All rows are made from the same 11 directions, up to rounding. Whole rows:
[[ 18 -10  -1  -8 -25   0  -3 -22  10  23  24 -15   0 -17  26  10]
 [ -2   1  15  -2  -9   2  -3   1  -5  -5  13 -15   8 -12   0  14]
 [ 22   5  -3  -2   8  -4   3   7  -1   2  -9 -12   6 -15  10   3]
 [  7 -11  -6  23  -5   2 -17   0  -7 -30 -12  -5   4 -10   3 -11]
 [  3  10  21  -3  17   8 -20 -13  14 -16 -26  -2   4 -24   9  12]
 [ 10   5   3   1   3 -12  -4   3   5  10  -7  -9   4  -6   9  -8]
 [-13  10  11  10   7   1   2  -1 -18  -1  -9  -9   1  13 -14  -7]
 [ -7 -13 -16   0 -12 -10   7   9   6  -5   2  19   6 -19   0  -3]
 [  3   4  -4  10  -3  12  27  -2 -21   8   0 -14  11   6  -2   4]
 [ -3   8  -5  12   6 -15  -5   0  16  10  -2  12   3   1   4 -16]
 [ 10   8   4 -10   7  -9   2   9   0   7   6  -7   3 -15   1   9]
 [ -1  -5 -12  18   8   8   7   3  -7 -16  -7   2   7 -16   5   4]
 [ -2 -13 -21  -5 -16 -20  -7   1  11   1  -2  30  -7  -7  -5 -21]
 [  3 -11 -12  -4   0  -4 -11  -1  12  -3 -16  16 -12  13   3 -19]
 [ -1  -1  -9   4   2  -2   3   7  -4  -7  -1   9  -1   2  -8  -5]]

The start of a row, then its end:
[ -9  11   6 -15   0 -11  11  11   7  13  20  11   6  -9] | [-11  13]
[-3 -1 -6 13  7  5 -1  3 15 -3 10  8  2 12] | [6 0]
[ -4  -1   5  -6   0   0   0  -2  -5  -4 -19   0  -1  -2] | [-4 -4]
[  3 -10 -14 -12 -18   6  23   8 -13  -1  -6   9   2  12] | [-12  -4]
[ 14   4  -6  15  -1  15   5  11   2 -18   5   1   9  28] | [-7 -3]
[ -3   9   0  15  16   4  13   8  -5   8  15 -13   7   2] | [ 5 10]
[-18  -6   8  -8   6 -11  -9   7   5   5  -3  -4  -9   4] | [ 2 -5]
[ -9  10  16 -13  26   0  -2  15  21   4 -10   0  -2  14] | [3 7]
[ -8   4  -1 -11   3  -9  11  19   5   6  11  10   2   5] | [-10   4]
[ -2  -9   4   5  -4  32  -4 -20 -16 -17   2 -10 -10  17] | [-1 11]
[ 12 -12   5  -5  -8  18   7  20  16 -22  -7 -14  18   0] | [15 17]
[ -2   3   9   0   2   9  -6 -11   9  -6 -10   1   5 -10] | [6 7]
[  1   2   0 -21   6  -3  10  -3  13  26 -20   5  -9  22] | [  5 -11]
[  1 -11  -5 -17 -11   5  -4 -14  -5  -6 -22  13 -12  -2] | [-5 -7]
[-16  -1   1  -1  -2  -5   5   3  10   9   1   8   1   9] | [ 0 -5]
[ -1  -4  -1   0  17  -9 -10  -2   9   9 -17  -6  -8  -9] | [18 -7]
[ 19   7   1   7   7   5  -9  -9 -14  -4  -6 -12  -6   4] | [-1 -5]
[  3 -11  -9  -5 -10   5  -4  11   9 -17  24  13  -1   2] | [-4 11]
[ -4  -9   7  -3   0  30  -3 -23 -22 -16 -22 -11 -13  12] | [-3  6]
[  1   3  -6  26  15  13  -5  -9  -4 -15  -4   2   2  -4] | [4 2]
[ 12 -14 -14  -5 -10  -6   2  -3  16   8 -18   5   2  -9] | [ 19 -12]
[  5   9  10  14   8   5 -18 -10  -7 -12   1 -10  -2  -2] | [-1  1]
[  9  -1  -1  10   3   2 -10  -8  -6  -5   3 -10  -3  -9] | [7 0]
[ -7   0  10   5 -11  -6  -6  -2   5   3  17  -9   9 -13] | [5 6]
[ 12   8  17  -3   5   8 -22  -1   0 -16   8 -11  -7  15] | [-8  7]
[  0 -12   1 -20   0  -5 -16  -8  26   9 -15   6 -13  -2] | [19 -5]
[ -4  10  -9   2  -2  -6  16   5   0   6   9  19  10 -11] | [-11   3]
[ 16  12  -4  14 -24  -6   3   2  19   1  20  12  24   0] | [-3 -5]
[  2   3   1   4   9   2 -10   1   3  -4   8  -1  -6   8] | [0 1]
[-13   3  -3  10  -7  -8   2 -13 -15   2   1   9   3 -26] | [-8 -2]
[ 18   8 -15  17   6   7  17   1 -10   2  -3  -1   9   8] | [ 0 -5]
[-21 -11   4  13  -4  19  -1  -2   8 -14   7   0   2  18] | [4 6]
[  5 -16 -14  12 -32   7   1 -13   0  -7   4   7   5   4] | [  3 -11]
[  7   0  11 -36   7   4  -5  -1 -16   6  17 -12 -22  -1] | [-9 23]
[  8  -8 -12   9   0   8  11 -12  -3  16   6 -12  -3   1] | [20  1]
[-10   0  -2  -2  13   1   9  -6  -5  13 -20  -1  -6   3] | [ 5 -6]
[ -9  -7  -5  -9  11   6   0   5 -22  -2  17  -2 -24  23] | [-14   5]
[-17   9 -15  12  11 -14   7   3  -9   2  -4  30  -3  -2] | [-21 -16]
[-11 -11 -10  22  -4   4 -10  -1   3  -9  19   4  -7  20] | [ 2 -9]
[-13  -4   9  16 -10  -5   3  12   9   5  15 -18  15   6] | [10 -1]
[ 14   5 -11  -3   1  15   5 -10  14   0  10  21  -1  10] | [-1  8]
[-17   5  14  10  -5 -12 -18   9  20  -4  18   4   5  13] | [-6 -7]
[ 11  -7 -21   3  -2  -4   6  10  10   1  -1  14  -2  17] | [  2 -15]
[ 5  5 -4 -4  7 -1  4  6 -9 -2 13  3 -2 -8] | [-8 11]
[-24  -4  -7 -19  -7   6  18 -13  13  18   2  32  -6   5] | [-5  7]
[  9  25  12  -3  12  15  12 -15  -4   2  -7   3  12 -17] | [-6 21]
[-10 -12  -2   9   1   8   6   8   1  -7   1 -10   5   0] | [11  6]
[-17  -6 -10  -2  11  -9   6  16 -18 -11 -17  12  -9   1] | [-18 -11]
[ -7  -2   6  12   7   8  -7 -16   5  12  -9 -15  -8  24] | [ 16 -11]
[ -9  -7   3  -2 -11  -3   3   2  -6   4  13  -9   1  -6] | [1 5]
[-20   0  11 -13  -1  -6  -1   8  -2  -6  -2   7   0  -7] | [-14   6]
[ 26 -10  -6 -22   2  -8 -12  -1  10   9  -5  -8 -11 -17] | [21  3]
[-15 -17   9  12   1   8 -22   6  12 -20  15 -14  -4   7] | [13  8]
[-15   0   3   3  -2 -12  23  24 -14   1 -12 -10  18 -13] | [-6 -2]
[-13  11  22  14   1 -14 -13   3   0   3 -12 -17   7  10] | [ -3 -18]
[ 24  -5  -6  -3   1  15   2  11   6 -18 -12  -4   4  17] | [4 1]
[  4  10   2   7   4 -15  -2  -2  16  21   6  -4   8  -8] | [13 -6]
[-11  -1   2  -6   0 -17  -4  13  -3  -8  -6  10   2 -19] | [-12  -3]
[  8   4   2 -11  -4  17  26  -1  -6   4  -1  -6  14 -11] | [ 3 23]
[ -2   2 -10  17  17  -6 -14  -4   6  -2 -14  13 -10  13] | [  1 -22]
[-31   6  16  13  23 -11  -2   0 -11  25  30 -29  -7 -10] | [11 13]
[  8  -5  -6 -21  -8  -4   7   6  -3  10  -3   5  -9  19] | [-8 -8]
[ 15   4 -12   6 -10   3  12   0  12   6   5  10  10  13] | [ 2 -7]
[-12  -4  13  -9 -14  -6  -6   5   8  -2   5  -1   3   2] | [-4  1]
[ -7  -7  -5   6  -8 -11  11   8 -18   6  -8 -13   5  -6] | [  0 -12]
[ 18  19  -5  -4  11  21   7 -14   7  -6  -5  24   2   5] | [-10  12]
[-1 -1  1 -9 -9  5  3 -5 -7 -2  0  4 -2  1] | [-8  3]
[  0   5   0   4  13   7 -10  -8   3  -4  10   5  -8   1] | [1 8]
[ -5   7   0  -2  21   4   0  -3   7  10   7   5 -10   9] | [2 7]
[  5   3  -2   8   1 -10 -12  16   5 -16   1   7   4   3] | [ -9 -10]
[  1   5 -15   1   6  -5   7  -3  -7   5  -5  20  -7   5] | [-12 -11]
[ -6  17  12  12  -5   9   2  -8  -8 -15   5   8  13  -4] | [-20   8]
[  7  12  21 -13 -13  -8 -10  -9  12   9 -10  -5   6   0] | [-2 -5]
[-11  -3  -1 -17 -18 -14  17  10  -1  20  11   5   2   5] | [-9 -3]
[  4 -16 -16   1 -30  -5   3   1  -2  -4  18  10   3  -7] | [-2 -4]
